Each new row is followed by what is left after taking away its nearest point in the smallest flat space through zero that holds the last named rows.

Z_391:
[[ 16  28   9 -15  10 -14  -6  11 -29   3  -2  15  -7  -3  -1]
 [  8  18   8   4   4   8   5  31   2   6  10   0 -24 -27 -22]
 [-22  17  15 -15  -4  -2  -6  14 -16   2 -28   7  -6 -20  29]
 [ 39  12 -16   6  10  24 -27  27  -7  25  18  -7 -25 -21  -4]
 [ 13 -17  -4 -24  -6 -20   6  27 -17  -2  28   2   8 -22   7]]
New rows:
[-24 -12 -22  -3  26  -7 -11  28 -15   2   6 -12 -11 -27  27] => [-21  -3 -18   9  34 -11  -2   5  -8  -6   5  -7  -8   0   2]
[ 22  -9  26 -22   7  25  16  -1  12  28  10 -23  21  -2  -2] => [ 15   1  33 -24   8  21  17  -5   7  25  -1 -18  21   2   1]
[-23  10  19  25  20 -18  -4   8 -26   5  21  24 -23  20 -14] => [-28 -13   7  26  12  -8 -12   8 -17   9  23  13 -16  14   6]

Z_36 (5 x 15):
[[ 13   7 -15  -6  21 -17 -28   5 -13 -15  25  15  19 -18  -5]
 [ 14 -24 -12 -46   3   8 -10 -12  14   9 -26  13  25 -21  60]
 [  6   0 -15 -60  16 -16  -4  35  16  -4  -7  21  27   4  41]
 [-11 -28 -41 -25  10   2 -26  -1  23  -6  18  32  25   3   5]
 [-10  -5  -7 -47  17 -11 -25  42  19   4  19   6   7  -8   1]]
New rows:
[  3 -13 -25   5  11 -16  -9   9  -3 -21 -14   4   6  10  16] => [ -2 -14 -10  11   6 -10 -10  10  -3 -11 -14 -12  -9   3   6]
[-14  13  30 -44 -33 -25 -51  25  36 -21   4 -26 -14  10  30] => [ -6  14  16  -1 -40 -21 -42 -14  20 -35   4 -14  -7  20  20]
[ -4  -7  -3  -1  -4   4  11  -5  24   7 -10  27  40  -9  -3] => [ -2   5  14   6  -3   0  11   3  15  10  -6  13  28 -16 -15]
[  1  11   6 -10  22   0   5  19 -29   7   7  29  14 -18   0] => [-11  -2   6   0   9  15  13   7 -18  15   0  24   4 -10  -5]

Z_685:
[[ -1 -32   1 -32  16 -15  10  19   8  -3  15  27   6  -4  12]
 [ 13 -12  -8  20  46   9  24  -6 -13 -16   6  14 -19   0  -3]
 [-12   0 -16 -38  -6 -54  11  31  17  24 -13   4  41 -14 -15]
 [ 12 -19  -1 -14   3   8  10 -17 -13  23 -25 -12 -33  21 -14]
 [ 13  -9 -16  24 -24   4  -6   1 -16 -26 -42  -2  32 -13 -19]]
New rows:
[  3 -14   5  17   0   0 -14 -25  21  12  27  -6  21 -10 -14] => [  7 -23   2  12   3  -1  -9 -26  17  15  19  -5  17  -7 -18]
[-22   5   4 -27  14  -3 -27 -25 -13  16  16   0   6 -22  15] => [-13  -1  -4 -15  17   0 -22 -28 -23   7  -1   0   9 -24   5]
[ 22   9 -13  -8  -7 -27  25 -21  -9  12   7 -23 -13   7   6] => [ 22   1  -9  -3 -15 -19  16 -16  -8  -8  14 -12   0  -1  17]

Z_107:
[[-27 -23  -9 -19  -7 -22  37  12   6 -29   8 -23 -36  14  -4]
 [-25  11  -1  -8   8   1  -2 -17  25  16   5   7  -1  45  43]
 [ -2 -11 -33  -6 -13 -35  19 -14  -5 -14   6 -43 -30 -17  36]
 [ 20 -17 -12 -50 -16 -11  37  -3 -24  -8 -26 -49 -11  11  -7]
 [ 14 -18   8  -1 -19  35   7   6   8  16  20   2  13  -6  19]]
New rows:
[  1 -14  -5  -1   6  -9  -2   2   4  -2 -11  -1  -1 -42   6] => [ -7 -11   3 -12  11  -2   1   2  11   3 -15   6   3 -17   6]
[  1   1  10   3  -5 -26   2 -30 -10  -2   0 -42 -14  -9  27] => [ -4  -1  32   7   0  -3  -2 -14  -4  -1   4 -16  -2  -1   0]
[ 34   5   5  31 -11   7 -17  -8 -13  -1  -9  25   5  13  34] => [ 22  -6   6  19 -12  -3   2   4 -15 -19 -11  17 -11  20  14]
[  3   7  -7  -6  14  -9   7 -16   7   8 -18 -13  -3 -21  14] => [ -4   0   5  -4  14   4  11  -4  14   5 -10   0  -1 -16   1]

Z_247:
[[  2 -12 -40  22 -15  13 -12 -20  23  20  -8   9 -21  22   1]
 [  3 -19  22   0 -14   3 -34   9  13  18 -16  33 -25  21  14]
 [  6  30 -28   0  26   4 -22  11 -24 -10   4  14  54  14  -1]
 [ -9   0  -3  -9  -2   7 -20 -26  -2   2  -6 -19 -31   2  17]
 [ 16  -2  17   4  11  20 -12 -27 -10   9  -9 -30  12 -27 -21]]
New rows:
[ -8   8  -3  -5  -2 -11 -13 -42  -8  -4   5   7  -1  42   3] => [ -2   1  15  -2  -4 -15   7 -32  -5  -4   8   7   8  28 -12]
[  6  -9   8  18  -1  42   8  -7  -8   2  16 -15  11  -7  -3] => [-4 -6  7 10 -4 32  6  5 -8 -4 19 -2  2  6 13]
[ -9 -42 -10   8  -6  -8 -42  -6 -11  -9 -11   9 -34  -6  25] => [ -3 -34 -14  14   3 -12 -14   5 -17 -18  -1   3  -1 -21   5]
[ 16   0 -14 -12   2   2 -15   5 -11  24  -9  -1 -13  20  -4] => [ 14   1  -7 -15   2  -5   5  11 -12  17  -3  -8  -9   9  -9]
[ -1  -8  -4   5  23 -11  -8  11 -21  14  17   7  -8  34 -19] => [ -2 -11   2   4  22 -10   0   3 -20  13  18  -7 -15  23 -22]
[-15   2  -3   2   8 -19 -20   8   0   2  33   0   6  -1   2] => [-10  -6   1   8   4 -14 -18   1   6   9  30  -4   1  -6  -5]

Z_505:
[[ 22   5 -14  10 -29   5  -1 -20  -6 -10 -17  -1  -4  24  -1]
 [ -1 -12  -1  -7  21 -15  -2 -25   5  32  33 -60  -1  18  14]
 [  8  -9  14  41 -13 -10  18  -1  10  -9 -13   1   6  -1   6]
 [ 16  -3   7   9   2  17 -12  18  15  -7   5  12 -45 -25  15]
 [-13 -11  10   8 -26  43  31 -12   6  15  16 -39 -21   5 -13]]
New rows:
[-32 -23  10 -19 -13 -17  12  24  33  -6  27  24 -20   7  -1] => [-18 -20  -1 -17 -23 -25   7   8  28  -8  19  18 -15  27   1]
[-19   6  33 -20   8   2   9  -6  -1  15 -12   5   9  25  11] => [ -6   6  32 -13   4   4   3  -5   3   9 -15  10  -6  22  18]
[-25 -24  -2  -8 -14  30   2 -11  -1   5  33  -4  42  -5  -9] => [  2 -22  -7   4 -12  16 -18  -9   5  -6  24  10  25  -8  10]
[-16 -17  26  -2   2   4  24  -1   7  19  11  15   6  -3 -11] => [  5 -11  12  -7  -1  -3   5 -10   4  14   5  19  -4   8  -2]
[-23 -12  11   1 -27 -39   0   2 -33  11  17 -29   4  -3 -32] => [ -7  -8   8   3 -29 -34 -15  11 -29   0  11 -10 -18 -13 -24]
[ -3  -9 -13 -28 -17 -13  28  12   8  31 -13  51  -7 -11 -29] => [ 11 -17 -12 -15 -12 -25  25  -2  16  40  -3  25 -16  -2 -13]

Z_333 (5 x 15):
[[-22  17  12  25 -16  -5   8   3  14   2   2  21 -10   9   7]
 [-23  39   0  51 -16 -14 -15  13  15  -9 -18   6  18  26  20]
 [-21  31  28  60  15  37   2  -8  -8  21 -16   4 -21  30  15]
 [ -3  28   8  43  -5 -11  -6  11   5   2 -19  12  27  14 -19]
 [-26   8  15 -12  14 -22 -20   6 -24 -28 -10  16  18  25   1]]
New rows:
[  4  -6  -2 -14  -8  -5  17  15  -2  15 -26   8 -17  17 -13] => [  4  -3  -8 -12  -8  -5  11  16  -1  11 -29   0 -14  20  -3]
[  1  -5 -13  -4 -25   6 -12 -14   7  -6   4  20 -21   1   8] => [  9  -3 -10   1 -13   8 -18 -13  -4  -5  -5  16  -8   5  -5]
[ 11  -2 -13 -11   3 -26 -39   1 -14   8 -35  -8  -3  -5 -23] => [ -2   0  -6  -3  -7 -17 -26  -4  -3  16 -25   1 -28  -6  -9]
[ 12 -10 -28 -11  15  10  16  39  34  19  25 -34   5 -20   7] => [-14   2  -1  -4  28   4  11  40  15   9  18  -9   7   3  -1]
[-17  -7   1  -6 -25 -10   1  13  13  -2 -16  14   9 -20  15] => [ -9  -9   7  -3  -7   7  -1   7  -2   6 -22   5   7 -17   9]
[-12 -14  -2 -15  -7  14 -25  16   2 -28   2   6  10  13  17] => [  1 -13   3   0  -9  25 -12  14   8 -10   2   9   6   4  -2]

Z_350 (5 x 15):
[[ 24 -34  11  -5  12 -15   9 -31  18 -12 -28   7  14 -25  17]
 [-14  -1 -16   9  11  -8   9 -29  11  -3   9   2   9 -13   2]
 [ 25  -7   0  13   5 -27   0 -15  11  24   5  15   3 -26  36]
 [ -6  18  -5 -25  22 -46  34 -15   6  13  12  21  34  -8  -1]
 [-17 -10  17   3 -12 -18  -8  -1 -19  13   6  -1   1 -17 -11]]
New rows:
[ 12 -25 -17  37   0 -10  -2   0  -3 -16  -7   6  -4 -34  -4] => [ 10  -4 -18  19   3 -10   7  21  -8 -15  -3   9   1 -13 -15]
[  7  -3  20 -18  -6 -33 -36   6  15 -28   2  36  -4 -28  -9] => [  0  12   1 -10  -3 -15 -36   8  21 -34  12  31 -11 -14 -10]
[ 32   1   0 -10 -14  -3   4 -12   4  -7  35 -18  -8   3  13] => [ 20  -3   5 -15 -16  -4   5 -14  -2 -13  33 -21  -4   3   0]
[ 33  -6   9  -4  10  13   6  12  26 -27   5  20  10 -20  -6] => [ 11   1   8   5   1   9  -1  15  13 -16  22  16   6 -23 -16]
[-30   5  -6   9 -23 -21 -16  29 -14  -1  12  -2 -23  12 -16] => [ -7  -6 -11   3  -7 -23  -3  10   8 -13  -5   5 -13   7   1]

Z_310:
[[ 14   2  16   6  20  -5  38 -17  -3 -16   5  22  -7  -4 -34]
 [ 14   3 -28  -5 -19   3 -14  18  26 -59 -22   3 -33 -20 -39]
 [ 20   4  -7   8 -37  11  -1 -14  14  -2   4  35 -30  13 -42]
 [ 23 -41  15  12 -27 -18  47 -27  38 -29 -16  30 -32  28  13]
 [ 16   9 -21 -44  26  12  33   8  29 -15 -11  30 -48 -30 -22]]
New rows:
[-19   5  -8  21   1   9  11 -32   0 -19  20  11  51  20 -45] => [-24  -3 -26  -9   2  14   8 -17  22 -10   7   7  33  13  -7]
[ -6 -39  35  -1 -19  -5   0 -10 -35 -27  15 -21  14  17  35] => [  1 -17  15 -26 -12  14  -3  -2 -29 -18  19  -2 -10  -2   5]
[-14  11   2  -3   1  32   1  -2  28   0  16 -18  26  -1  -1] => [ -9   6   4  -1  -2  30   9  -7  34  -6  14 -12  20   2  -4]
[26  7 17  3  6  4  4 29  6 19  0 15 17  8 11] => [28  7 13  6  2  2  0 33  9  4 -5 12 15  5  4]
[-12  16  -2   2  -7  21 -17 -11  19   3   2  -5 -11 -23  13] => [-10  11  10  12  -1  14  -3 -20  14  -4   4  -3  -5 -19   9]
